The same things were measured in two ways. Each way mixes the same 10 hidden numbers, adds some noise and spreads widely along 6 directions of its own, which tell nothing about the thing.
In the rows, zero is written as 128.
Some things both ways: the first way, then the second way.
[168 136 150 172  80 116 119 107 115  94 163  81 144  69 160  84 116 116
  91 140 138 165 136  91 118 164]
[ 66 171 127  75  94  92 127 175  98 167 192  97 140 153 162 182 178 159
 110]

[133  92 141 111 115 110 127 138 109 101  92  87  92 159 118 162 107 151
 115 132 137 156  94 140  51  96]
[111  84  74  98 137 120 114 170  59 142  91 148 123 116  82 120 115 197
 122]

[ 69 151 124 173 145 166 128 127 147 156  97 125 148 135 100  74  91 106
  86 101 111  79 132 115 126 140]
[109 132 103 124 129 123 146 161 120 152 122 113 105 116 134 106 161 149
  85]

[155 150 149 170 163  91 121  74 131 112 112 129 115  90 147 154 180 133
 143 137 116 143 108 110 124 134]
[132 168 149 159 142 162 120 145 140 150  98 136 119 124 120 103 178 147
 119]

[172 109 118  74  75 103 124 114 117 103 138 170 131  79 125 154 116 128
 162 160 149 147 134 112 148 105]
[139 157  78 124 123 141 125 193  73 113 137 188 137  98 124  42 194 164
 134]

[152 140  63 143 117 117 119 176  81 120 147 133 157 120 147  77 103 119
 104 136 122 118 123 134  96 146]
[151 164 101 135 154 221 153 150 134 139  96 148  86  92 114   4 148 150
 117]

[ 89 104 186  85 164  99 132  73 147 113  97 149  98  95  88 163 111  95
 146 119 168 150 164 110 159 100]
[144 159 173 147 118 132 146  64 151 152 156 111 124 145 166 153  55 106
 168]

[157 128 177 129 163  85 124  68 123  93  99 124  98 108 142 183 162 123
 142 138 153 149 138 122 104 125]
[137 104 126 169 103 108  81 109  57  97 140 175 189  95 143 198  97  89
 197]

[127 132 135 139 110 141 154 164 144 140 149 150 136 106 114 116 160 146
 163 126 101 173 101  83 187 148]
[ 90 114  80 133 114 118 104 170  96 134 109 145 149 126 114 158 139 138
 135]

[ 91 154  96 126 164 152 135 146 132 138 132 119 127 152 108  58  90  76
 125  85 108 110 101 158 125 127]
[140 133  72 124 127 147 125 145  92 113 134 104 107  67  92  96 159 136
  96]

[146 140 151 124  62 125 109 120 138  96 187 117 159  88 164  73 122  95
 117 131 137 167 143 128 147 197]
[163 122 137 124 166 155 128 107 121 137  96  99  84  97  95  97 114 172
 114]

[100 165 124 162 194 185 149 162 131 193 115 153 124 151 127 133 121 125
 115 144  96  72 113  98 120  97]
[124 130 161 158 124 128 150 108 176 141 134  85 154 123 129 139  94  96
 134]

[ 87 147 158 154 146 153 133 118 167 123 165 165 115 120 136 128 158 102
 150 106  95 150 112 110 164 120]
[ 90 132 112 138 114 156 102 135  82 150 102 160 157 136 106 158  82 139
 182]

[156 109 129 112 140  95 104 145 104 148 157 138 130  92 164 144 147 139
 135 182 122 178 118 105 140 133]
[117 176 173 130 110 203 135 128 167 139 163  84 107 151 187 104 161  85
 114]

[108  91  92  52 160 132 166 156  97 143 119 155 124 179 102 136  71 109
 129 120 181 111 185 143 156 111]
[118 126 121 104 125  92 175 103 133 109 204 140 150 136 196 164  99  81
 100]

[128 139 132  91 128  92 157 117 144 117 171 149 120  99 153 139 150 118
 179 137 150 172 127 120 189 132]
[ 97  66 103  73 146  77 132 166  94 100 169 119 156 101 161 226 145 143
 116]

[ 81 148 141 161 168 163 163 107 172 166 120 182 120 150 133 181 142 138
 130 145 117  87 127 105 139  90]
[117 119 125 134  96  87 103 148  95 113 155 174 207 129 130 141 147 101
 124]

[ 79 137  94 160 134 119 119 102 137 123 100 106 141 142 119  84  85 114
  79  99 128  91 119 159  91 131]
[116 116  94  93  89  99 111 164 100  92 183 136 143 132 159 146 163 101
 122]

[ 66 104 120 118 140 115 135  81 155 121 126 129 125 124 109 103  75  86
 111 112 152 142 143 126 147 102]
[141 134 110 106 126 124 134 113 143 124 126 144 157 116  90  75  63 136
 158]

[115 123 139 122 112 172 157 146 143 165 123 160 134 128 110 155 104 152
 120 148 127  99 135  96 149 105]
[188 156 182 151 150 155 147  95 204 145 102  90 110 125  81  33 122 146
  93]

[ 92 126 131 213 162 148 110 114 116 116 117 139 136 139 115 116 140 136
  66  74  97  95 162 121 127 142]
[144 141 101 168 104  96  99 118  68 111 137 136 194 121  92 149 105 117
 125]

[109 138 129 135 130 127 140 115 131 125 106  56 119 147 125  87  73 111
  84 114 146 114 106 152  74 134]
[ 86 117 138  89 107 129 111 150 133 139 147 120 126 140 153 165 133 126
 164]

[146 160 114 119 123 132 149 170 106 128 156 100 137 148 153  99 106 122
 103 118 141 102 127 172  96 170]
[170 115 154 127 159 111 128 107 141 119 127  99 129 101 109 132 129 154
 105]

[120 103 150 158 139 126 119 101 141 138 103 167 120  84  91 164 166 164
 144 124  93 150 120  72 186 101]
[ 66 138  97 105 101 129 110 191  88 120 157 133 132 142 169 181 194 112
 128]

[112 140 134 135  69 152 144 151 148 116 146 111 139 168 157 119 116 139
 107 130 132 123 112 147  86 158]
[189 130 159 152  96 151  98  96 131 132 144  93 105 164 107  85 148 120
  62]

[188 116 135  71  95 132 144 158  97 112 161  93 123 122 118 105  94 119
 128 116 148 151 127 157 132 157]
[144 163 144 102 132 158 110 117 118 113 155  94  89  89 125 133 180 134
 124]

[143 107 132 124 151 122 109 107 115 123 113 145 119 122 107 141 141 129
 132 111 110 139 126 137 143 128]
[123 136 113 118 112  62 118 118 112  84 173 122 155 137 134 197 129  98
 138]

Other things, the second way, with their names:
(545): [123  93  68 141 149 100 130 172  81 137  87 160 186  84  81 103  93 189
 147]
(50): [150  90 110 162 136 116 122 106 125 118  93 165 155 119 102 122  57 121
 164]
(279): [158 138 139 127 158 153 104 134 100 129 101  82  47 119  90 129 194 187
  91]
(119): [114 103 136 119 177 133 181 125 207 162  69 101 115 123  89  92  55 168
 136]
(856): [126 123 118 115  96 144 126 128 146 124 171  78 122 127 147 132 130  94
 104]
(513): [ 82  83  96  84 157 133 111 146  99 126  83 188 153 102 119 158  88 150
 177]
(826): [ 79 144 159  93 118  63 137 147 142 158 176 127 167 196 178 218 129 148
 125]
(474): [145 126 102 140 119 144  96 167  82 112 131 143 148  95 116 107 180 141
 122]
(168): [151 110 131 160 122 206  77 143  98 109  85 144 119  83 102  85 180 113
 127]
(240): [143 129 148 112 168 113 138 128 146 121 111 126 129 107 109 114 142 158
 112]
(324): [160 136 135 154 163 118 158  68 124 160  91 121 127 109  77 104  50 160
  97]
(692): [109  72  60 108 158 106 135 172  39 113 133 151 154  66 141 168 165 144
  55]
(142): [163 195 172 164  97 189 127  78 152 115 188  68  83 134 151 140 173  64
  95]
(438): [122  93  92 108 125  72 129 131  78 128 147 122 135 113 125 172 103 156
 120]
(135): [136 117 126 146 147 141 116 100 123 106  89 148 133  92  85 132 115 102
 127]
(372): [193 172 206 191 120 146 110  83 187 135 128 107 110 154 135  93 165 101
  99]
(700): [164 153 127 128 139 140  79 105  84 108  93 192  86 107  86 101 178 141
 128]
(800): [132  92 120 107 166  95 133 124  97 107 121 142 147  88 118 154 139 140
  80]
(658): [123 136 124 137 106 150 141 136 120 130 163  86  91 150 144 149 160 112
  81]
(586): [121 134 141 141 124  80 111 151 130 142 112 144 179 167 108 139 139 153
 112]
(259): [120  57  72 129 113 138 107 158  47 108 136 113 145  71 127 150 132 114
  94]
(481): [ 99 163 109  91 177 134 177 176 118 155 126 115  71  90 158 106 211 178
  63]
(440): [110  67  81 101 155  79 119 166 104  86 120 143 190  94 111 175 118 139
 130]
(51): [ 99 136 116 140  97 127 105 144 102 116 169 130 114 109 182 204 197  79
 124]
(198): [129 184 132 140  71  45 119  95 110 134 196 123 157 184 131 180 125 106
 102]
(374): [ 95 172 160 110 172  45 201 122 167 212 122  75  99 171 127 158 124 212
  31]
(753): [109 117 154 107 161 156 126 106 170 130 102  92 103  72 120 171  97 127
 193]
(770): [111  95 145 119 154 100 145 134 127 170 111  97 136 130 133 159 105 172
  94]
(341): [136 115  80 118 101  39 153 110 132  99 187  52 120 123 104 177 123 102
  52]
(258): [180 122 158 112 168 152 149 103 153 129 122  81 103 103 100  70 129 164
  73]
(579): [114 182 198  93 125 141 150  99 187 154 166  87 119 188 156 140  99 133
 146]
(410): [113 153 131 148 117 169 125 157 126 157 105 151 135 147 131  86 134 140
 144]
(819): [104 119 154  92  98 156  84 180 135 119 172  96 156 139 172 157 220 103
  86]
(668): [155 150 137 103 111 127 119 148 138 119 178  81  98 136 146 101 231 125
  24]
(406): [154 138 141 159 150  95 165 111 178 169 103  76 134  99  81  99 104 167
  87]
(529): [ 84 135 107  98 118 151 123 172  87 122 158 151 134 151 163 162 161 130
 133]
(237): [149 102 114 173 108 139 106 134 101  97 134 141 148  93 134 125 154  79
 123]
(526): [166 145 132 180 136 139 156 112 149 109 131 125 115 138 120  86 152  96
  73]
(167): [132 134 125 109 160 167 141 136 136 147  92 155  83 140 123  79 120 171
 131]
(535): [170 141 149 192 113 152 123  93 139 118 133 139 126 126 131 110 131  80
 118]
(391): [135 139 122  98 141 100 148 123 122 112 163 124 116 139 147 143 142 137
  92]
(702): [144 128 143 148 168 231 124 116 111 148  75 173 119  80 119  75 121 140
 136]
(206): [176 110 160 133 106 143 123  78 155 108 149 130 126 200 128  96  79  92
 104]
(336): [115 110 151 128 127  68 102 130 120 132 122 123 186 141 104 197  99 155
 165]
(203): [149 156 146 133  96 107 136  88 142 110 195 106 120 153 145 162 104  92
 149]
(222): [ 90 100  60 167 107 108 128 141  17 111 142 156 143 106 151 209 115  95
 133]
(763): [153 107  91 153 138 105 135 125 113 112 112 122 153  95  84 111  95 142
 124]
(640): [114 164 136 129 130 108 143 200 156 170 120 146 154 151 135  53 206 175
  71]
(588): [159 124 173 143 157 174 141  99 159 133  96 151 100 134 116  79 104 133
 150]
(666): [135 113  99 159 139 156 125 119  97 101 110 131 128  70 107 143 117 103
 142]
(370): [102 132 132 131 106 120  90 127  90 130 130 165 137 151 144 192 133 117
 156]
(780): [128 153 150 103 147  96 153 121 145 138 144 123 122 156 128 125 134 154
  93]
(359): [157 159 128  84 172 124 137 134 135 141 103 103 112  93  57  61 140 219
  97]
(163): [ 97  96 127 108 153 112  98 152  75 146  91 130 148  99 100 193 121 188
 154]
(717): [143 145 153 126 100 183  99 104  96 110 173 101  98 119 158 148 165  84
 112]
(8): [111 156 157  99 163 131 146 131 180 173  91 110 102 190 111 117 105 192
 118]
(590): [115 134 137 141 115 107 134  94 164 116 152  79 114 127 153 194 127  66
 103]
(287): [144 117 125 160 104 165 101  99 106 104 137 120 123 110 130 153  96  82
 164]
(114): [120 133 139 126 134 105 138 135 180 114 116 150 138 139 125 106 139 108
 135]
(73): [197 134 127 158  96 119  99  84 136  90 147  83 132 118  64 102 122  96
  92]
(743): [113 129 155  63 165 127 133 132 193 103 131  77 102 126 113 162 146 143
 133]
(309): [134 141 123 138 100  81 139 136 117 125 191 114 161 130 170 144 136 108
 112]
(229): [178  71 104 123 139 144  95 102  47  90 134 141 133  29 121 124 149 109
  83]
(662): [154 106 120 131 129 130 110 124  99  86 149 125 118  96 139 144 170  95
 101]
(104): [108  91 130 144 111 147 114 124 121 127 118 122 168 137 120 159  64 107
 166]
(834): [164 150 148 128 148 215 118  97 106 164  76 162 130 116  81  20  70 174
 141]
(174): [165 149  78 195  62 124  75 160  28 110 152 191 193 101 119  81 156 111
 161]
(515): [ 90 128 121  99 129 142 137 153 113 129 135 166 131 154 146 137 127 132
 148]
(497): [128 171  99 120 115  83 130 142  87 118 160 172 122 175 138 137 162 148
 109]
(768): [128 107 173 136 173 136 141 119 188 126  76 176 166 140 109 112  67 138
 191]
(169): [ 90 110 114  81 176 121 139 163 129 112  94 183 124 136 127 136 129 161
 162]
(620): [116 161 152 131 122 147 126 128 167 149 109 129 124 166 109  99 130 132
 126]
(300): [127  86 123 109 209 149 189 140 177 129  68 126  58 138 124  98 105 176
 111]
(103): [138 110 133 128 135 162 115 119 115 107 133 129 135  98 141 135 122 108
 144]
(682): [144 126 145 156  76 133 117  95 166 114 185  45 109 128 173 163 122  51
 127]
(228): [158 146 115 152 160 177 133  98 121 102 113 139  76  57 129 116 165 101
 117]

Some of these things the first way, each followed by its name:
[105 170 146 147 129 177 148 156 141 143 162 101 132 161 144  93 109 116
  93  94 115  86 121 164 116 165]
(336)
[119 143  91 160 160 107 105 113 109 100 142 118 120 151 162 108 133 112
 103  98 113 115 113 175  87 127]
(529)
[149 126 137 167 110 115 110  70 141 107 148 106 136 107 172 108 147 113
 119 144 124 171 117 108 129 155]
(620)
[ 55 116 144 130 178 116 127  81 150 127  86 107  99 158 120 132 108 105
 115 108 145 129 130 123 115  92]
(259)
[100 127 154 139 173 132 144 111 167 162 141 214 122 116 136 204 185 145
 167 158 109 141 131  98 183 110]
(800)
[104 158 156 141 161 139 154 138 155 165  94 160 122 135 107 174 155 158
 139 127 112  87 108 138 128 135]
(372)
[220 144 135 144 123  87 154 108  95  92 107  88 126  92 141 117 167 134
 162 147 147 180 110  88 122 172]
(51)
[130 123 149 145  93 116 136  86 154 145 124 141 149  73 142 145 133 152
 123 175 145 141 146  64 172 137]
(640)
[114  89 108 126 147 127 143 165  96 139  81 161 120 148  66 173 111 179
 102 104 124  93 145 133 121  98]
(391)
[101 143 128 179 127 114 114 101 145 125 146 159 140  95 161 144 137 133
 102 148 119 115 133 112 117 118]
(258)
[ 65 147 112 142 121 147 147 125 164 146 133 122 148 152 117  85  94 120
  96  92 126  92 127 160 145 154]
(668)
[179 124 115 161 135 159 149 154  76 115  99 134 123 138  96 141 131 161
 109  99 112  93 144 102 118 115]
(142)
[157 126 130 103 122 116 126 127 121 118 151 148 126 102 147 125 145 110
 165 153 130 173 120 102 152 131]
(763)
[133 138 134  93 139 139 125 143 123 125 155 113 116 163 153 119 114  99
 125 122 130 128 111 179  94 144]
(717)
[121 141 180 104 153 130 137 129 140 125 153  91  97 143 142 135 129 111
 129 109 131 147 108 164 114 141]
(163)
[126 130 138 120 130  79 114  48 143  80 124 100 124 121 165  99 134  74
 143 130 165 178 134 132 120 158]
(50)
[205 143 120  86 149 110 154 147 107 125 150 171 128 100 132 134 175 108
 209 152 126 179 109 115 172 159]
(228)
[105 130 141  92 215 170 114 142 111 142  84 160  89 198  98 146 134  88
 152  93 104 100 121 157 106  98]
(222)
[ 91 104 147 119 157 176 155 150 116 136 110 143 119 178  86 134  90 116
  95  89 143  97 180 126 133 123]
(324)
[ 96 148 105 121 143 112 137 135 142 137 151  99 131 132 154  69 105  87
 133 133 132 160  95 136 123 142]
(856)
[115 112 115 147  79 129 101  87 141 114 111 175 162  92 116 111 133 134
 122 121 120 122 157  91 179 138]
(300)
[148 124 138 214 119 168 146  96 138 126 122 170 152 111 121 142 172 155
 116 126 101 128 156  52 178 144]
(135)
[123 143 151 128  97  95 113  76 146  79 145 100 136  97 157  79 117  73
 128 127 155 172 131 130 115 169]
(438)
[118  96 138 154  93 134 134 117 120 112 131 123 134  95  91 127  88 152
  74  99 133 118 158 112 144 117]
(359)
[138 129  99 167 125 129 116 129  99  92  92 138 134 152 103 124 125 143
  93  85 110  84 127 167  72 138]
(497)
[120 129 116 119 186 125 117 124 101 147  90 120 124 131  95 109  93 107
  99 104 131  89 138 155 115 129]
(481)
[ 95 114 125 103 143 151 142 128 152 145 130 187 112 147 112 171 127 132
 152 127 114 117 119 128 153  79]
(515)
[ 88 132 167 191 141 123 127  76 176 137 115 168 127  98 131 176 181 160
 126 130 100 131 125  89 164 121]
(586)
[109 135 147 104 178 126 146  57 145 114  77 127  98 162 116 148 123  92
 147 108 157 107 141 141 124 106]
(535)
[168 135 122 101 124 124 126 170 108 137 160 123 124 134 170 131 139 127
 148 168 121 161  94 131 104 139]
(410)
[179 133 125 176 141 144 140 150 101 134 119 183 131  93 118 161 184 160
 156 151  91 140 119  50 155 113]
(666)
[144 188 156 198  97 139  87 125 154 107 155 154 143  83 155 113 191 131
 131 115  53 121  66 147 102 170]
(279)
[156 132 126 102 131 121 109  89 117  91 130  97 108 151 164 108 126  85
 143 124 136 153 111 146  98 127]
(658)
[161 110 101 100 169 104 162 191  72 134 131 132 112 171 142 165 146 159
 143 141 148 151 137 132 118 134]
(692)
[110 102 132  66 145 150 153 140 135 166 119 131 109 144 108 135  91 113
 155 150 141 148 117 100 159  86]
(119)
[ 77  85 129  85  83 134 133 117 164 123 137 169 126 172 137 171 117 142
 134 139 145 145 138 142 137 109]
(206)
[ 98 133 147 110 126 190 182 187 145 150 124 143 122 182  75 133 115 147
 130  78 116  95 128 150 151 146]
(370)
[113 128 126  96 152 150 151 123 125 144  93 115 116 177 111 126 102 117
 123 109 148  96 141 143 130 126]
(237)
